There are 8 hidden switches. A switch that is on adds its own fixed numbers to the row, and there is some noise. The rows also spread widely along 12 directions, which tell nothing about the answers.
In the rows, zero is written as 128.
Some rows, each with its switches (1 for on, 0 for off) after it:
[106 117 105 132  96 163 155 131 119 159 130  85 136 153 129 151 146 136
  96 132  85 127 106 156 137 127 134 131 130  70 103 130 112 132  84 108] => 1 0 0 0 1 0 1 0
[148 102  76 173 113 109  62 127 190 148 117 134 222  88 107 177 135 131
 121  89  86  72 164 133 140 138 181 131  56  61 160 125  94 103  88  70] => 1 0 0 0 0 0 1 1
[134 108  92 111  90 133  81 146 149 127 125 153 161 131 113 146 146 135
 130 124 114 145 159 105 151 172 134 163  94 115  90  93 118  65 179 108] => 0 0 0 0 1 0 0 0
[ 71 131  75 137 123 131 139 112 147 147 101 128 149 144 124 157 160 123
 110 127 144 179  73 146  81 138 150 159 127 138  93 109 162 126 177 144] => 0 0 0 0 1 1 1 1
[126 119 170 140  75 133 114 136 122 115 139 148 117 105  74 103 126 129
  95  96  66 122 161 105 156 157 122 124 103 126 131 120  86 134 156 131] => 1 0 0 1 0 0 0 0
[ 94 135 114 133 133 152 121 109 119 128 152 149 131 152 147 131 150 133
 107 151  89 124  89 134 110 167  98 130 115 118  99 139 122 146 143 129] => 0 0 0 0 1 0 0 0
[149 126 131 182 119 127 141 132 131 166 105 122 112  92  69 146 144  92
  90  74 138 123  81 115 122 116 159 133 148 100 109 134 159 174 123 129] => 1 1 0 1 0 0 0 1
[136 114 105 153 108 171 116 108 160 183 123 105 149  87  69 143  74 145
 161  78 152 120 110 137 138 125 201 154  92 134 120 124 180 118 152 113] => 1 0 0 0 1 1 0 1
[100 124 120 110  84 172 153 129 126 148 128  93 145 156 133 129 106 151
 107 139 117 152 107 169 133 155 170 129 102 120 110 120 131 120 143 111] => 1 0 0 0 1 0 1 0
[ 79 125 127 118  45 164 137 116 131 116 139 130 142 128 116 120 131 150
  93 131  85 148 130 144 118 166 149 134  76 142 135 100 109 111 178 138] => 0 0 0 0 1 1 1 0
[100 119 119 141 108 150 125 119 120 147 132 126 120 134  90 146 162 133
 111 113  55 124 129 109 137 120  96 137 149  93 103 133 101 142 108 145] => 1 0 0 0 1 0 1 0
[147 115 121 129 141 144  69 115 151 164 141 171 132 117  79 133 115 161
 152  92 113 117 166  63 139 134 118 143 133 151 108 142 149 142 185 149] => 1 0 0 0 0 0 1 0
[ 56  95  84 150 158 139  95  92 140 147 123 116 177 150 130 141 125 140
 187 123 131 165 131 141  85 112 102 172  96 140  82 147 125 129 149 129] => 0 0 0 1 1 1 0 0
[ 82 116 130 132 133 149 128 119 123 151 136 120 163 142 126 128 129 137
 108 129 139 143  99 182 108 112 134 120 122 134 110 150 112 149 128 134] => 1 0 0 1 1 0 0 0
[ 98 114  95 155 117 155 138 124 138 149 135 108 154 143 139 144 165 146
  84 124  67 108 109 160 114 125 123 123 125  67 136 139  97 147  80 115] => 1 0 1 0 1 1 1 1
[150 121 142 149 111 177 131 135  83 175 174 154  76 120  91 144 165 124
  97 103 108  99  95  89 136 149  96 133 158  97  84 165 157 175 120 144] => 1 0 0 0 1 0 0 1
[ 78 147 100 107 137 136 164 130 129 126  98 113  97 172 123 115 155 141
  91 141 105 174  99 154 149 147 112 145 178 135  88  89 115 101 174 154] => 0 0 0 0 1 1 1 1
[ 62 126 138 137  94 128 105 108 121 103 160 172 143 109 110 118 144 127
  97 119 117 139 121 155 112 149 116 137  90 175 133 133  93 124 190 164] => 0 0 0 0 0 1 0 0
[124 138 109 129  88 139 143 116 158 144 109 137 130 101  62 147 119 137
 102  95 122 140 108 113 155 121 172 149 127 151 124  81 140  95 189 147] => 1 1 0 1 0 0 1 0
[142 138  67 136 188 126 141 148 158 164  84 100  86 138  95 152 130 137
 122  83 157 123  86 142 198  99 142 166 212 106  71 115 160  83 137 125] => 1 0 1 0 0 1 1 0
[103 118 122 174 131 122 109 137 139 130 118 118 145  94  96 145 123 125
 111  69 166 105 113 180 160 109 169 140 103 135 124 154 116 110 131 128] => 0 0 1 1 0 1 1 1
[117  96 113 124  36 172 119 157 114 114 155 144 157 144 154 131 148 143
  96 133 105 158 133 125 104 218 138 154  40 106 103 120 137 119 171  86] => 1 0 1 1 1 1 0 0
[162  95 126 127  89 135 104 159 144 160 131 125 154 126 109 127 128 134
 105 105 130 126 164 122 144 139 158 126 120  92 119 122 121 122 139  97] => 1 0 0 0 0 0 0 0
[131 128  92 154  97 117 100 131 156 140 136 157 156  81  85 179 163 115
  82  90 132  81 111 135 155 111 157 140 117 106 133 122 110  88 133 131] => 0 0 0 0 0 0 1 0
[135 116 136 117 141 169 129 149 121 159 120  90 109 146  97 126 103 162
 140 101 149 122 143 159 213 115 145 142 159 127  86 141 116  90 120 137] => 1 1 1 0 1 0 1 1

New rows, each followed by its switches (1 for on, 0 for off):
[112 132 105 169 104 141 152 114 135 140 129 125 130 116 113 161 158 116
  77 107  89 111  70 127 111 125 138 135 116  91 126 131 135 160 109 122] => 1 1 1 1 0 0 1 0
[ 54 100 124 127  72 140 109 125 105 114 164 148 148 134 123 139 163 137
 115 121 113 158 157 142 118 133  96 159  91 149 107 143  78 107 167 158] => 0 0 0 0 0 1 1 0
[109 153 144 121  84 201 145 111 107 124 179 140 109 122 119 133 108 162
  86 130  96  88  76 163 171 171 145 124  87 147 130 139 127 115 143 143] => 1 1 1 0 1 0 1 0
[114  94 109 168  63 134 105 151 124 124 162 154 153  85  90 171 192 128
  68  80 103  84 144 138 151 111 117 146 100  88 138 145  69 101 100 129] => 1 0 1 1 0 1 1 0
[ 83 127 101 162 146 128 119  97 144 137 107 125 128 135 117 134 116 130
 156 104 109 157 110 117 103 150 133 162 105 141 101 133 153 151 170 133] => 0 0 0 0 0 1 1 1
[ 99 131 130 134 151 151 164 122 112 136 126 102  68 166 133  96 117 136
 128 121 115 155  92 137 138 131 101 148 173 130  80 139 146 149 159 139] => 0 0 1 0 0 1 0 0
[146 122  99 152 172 198 144 109 116 197 185 112  94 128 131 145  99 165
 136 103 170  61  66 153 165  92 125 145 158 119 100 178 172 137 110 130] => 1 1 1 0 0 1 0 0
[ 61 146 127 143 143 138 126  92 149 118 110 137 154 134 104 126 116 144
 122 115  88 151  91 156 112 146 149 129  96 163 127 130 122 144 162 148] => 1 0 1 1 1 0 1 1
[140  95  66 146  90 116 128 161 160 141  77  92 164 126 112 155 136 113
 125  97 137 168 138 129 143 150 171 179 103  77  88  79 134  73 143  72] => 1 1 0 1 0 1 0 0
[ 46 117  91 178 129 112 124 101 125 128 100 121 128 113  77 169 147 100
 156  79 112 181  93 123  99 115 115 188 114 141  70 137 138 136 149 147] => 1 0 0 1 0 1 1 0
[108 135  82 186 176 165 144 109 106 148 153 108  92 141 152 162 123 138
 134 102 109  81  43 144 142 153 108 160 111  88  78 183 166 163  85  94] => 1 0 1 1 0 1 1 0
[159 103 106 122 121 118  72 174 143 124  91 143 136 146 128 114 145 126
 121 107 139 165 167  93 136 206 129 152 121 110  73 111 151 112 195  95] => 0 0 0 0 1 1 0 0
[105  97 138 131 145 148 114 116 134 170 134 111 129 131  92 105 104 155
 162  97 172 143 165 145 149  74 128 146 159 162 113 141 113 118 165 167] => 0 1 0 0 0 1 0 1
[ 85 129 118 139 122 149 143 132 122 140 122 132 114 136 108 141 158 133
  90 108 126 153  83 153 117 136 130 140 150 137  99 142 141 142 149 156] => 1 0 1 0 1 1 1 1
[154 130 119 120 134 166 140 142 144 161 133 113 128 155 145  99  99 179
  72 126 155 103 119 159 154 150 166 104 141 126 141 124 143 142 157 114] => 1 1 0 1 0 1 1 0
[104  93  91 105  62 153 122 106 189 168 132 133 208 140 115 145 124 168
 125 130 113 165 157 117  76  95 185 143  89 133 155  96 134 116 183 128] => 1 0 1 0 0 0 1 0
[115 112  80 145 114 190 113  73 153 173 180 174 165 114 103 171 133 166
 151 126  96 102 101  84 100 121 123 165  82 134 131 124 153 123 156 141] => 1 1 1 1 1 0 0 1
[130 115  97 172 107 118  93 116 187 151  96 136 176  83  85 146 135 111
 108  83 115 122 116 125  88 136 183 132  95 102 148 110 151 142 151 115] => 0 0 0 0 1 1 0 1
[123 139 101 127 135 108 117 135 175 127  81 121 177 148 141 121 110 143
  89 126 124 147 115 155 121 172 187 115 101 124 127 102 133 130 170  90] => 1 0 0 1 0 0 1 0
[119 121 140 126 169 141 142 130 107 172 135 117  90 159 109 120 155 146
 109 118 146 124 137 133 164  72  88 125 220 129  93 154 102 147 127 179] => 0 1 0 0 0 0 1 1
[121 150 128 162  87 137 139 139 115 120 145 138 136 107 137 154 149 111
  46 116  97  85  67 175 138 193 167 106  76  88 138 141 117 148 104  95] => 1 0 0 0 0 0 1 1
[152 117  94 136 136 127 110 140 163 165 126 147 148 130 134 122 144 140
  88 119 157 117 122 128 112 142 155 124 142 112 128 120 153 140 170 115] => 0 0 0 0 0 1 0 1
[ 87 122 131 139  69 181 120 103 127 150 164 148 157  98  94 143 120 153
 104 109 124 122 105 152 104 148 165 131  68 160 147 140 140 140 169 151] => 1 0 0 0 1 1 1 1
[ 66 107 160 143  25 183 185 113  89 151 158  87 122 116  95 130 118 133
 100 109 128 163 108 178 114 111 166 141  91 141 131 139 116 146 138 156] => 1 1 0 0 0 1 1 1
[147 103  65 142 154 171 121 130 137 193 144 104 163 149 143 166 120 154
 146 126 157  99 102 148 146 128 151 152 113  84  83 140 153 110 100  78] => 1 0 0 1 1 0 0 1
[ 89 121 104 186 123  86 110 116 180 137  56  95 168  90  77 145 117  88
 127  62 132 163 107 149  90 109 197 145 107 117 124 123 150 150 144 115] => 0 0 0 0 0 1 1 0
[ 88 152  85 138 149 114 124 110 140 109 120 151 134 156 153 148 156 124
 101 144  89 140  84 131 118 185 117 145 110 118  96 115 125 124 159 117] => 0 0 0 0 0 0 1 1
[145 134  73 177 149  85  89 134 183 120  76 129 172 112 114 160 139 113
 102  92  67 102 119 114 141 172 159 134  97  62 120 106 119 121 106  65] => 1 0 0 1 0 0 1 0
[141  91 155 114 137 120 106 183  98 152 107 107 103 189 137  98 154 131
 117 114 161 174 187 109 147 127  94 129 195 108  55 164 121 161 154 130] => 0 0 0 0 0 0 1 0
[ 82 135 107 143  70 141 143 122 135  94 120 126 124 118 110 144 132 127
 105 108  71 147 102 140 147 183 147 168  72 124 117 100 117  91 158 119] => 1 1 1 0 0 1 1 0
[118 122  67 146 173  85  93 141 187 137  62 108 157 122  89 149 131 126
 130  82 116 136 144 147 173 111 148 157 160 104 102  99 105  73 132 111] => 1 0 0 0 0 1 1 0
[142  87 112 135  85 137 120 149 130 158 129 122 155 150 116 141 172 143
  97 118 102 139 180 101 129 125 121 137 129  80 119 117  95 134 121 118] => 1 1 0 1 0 0 1 1
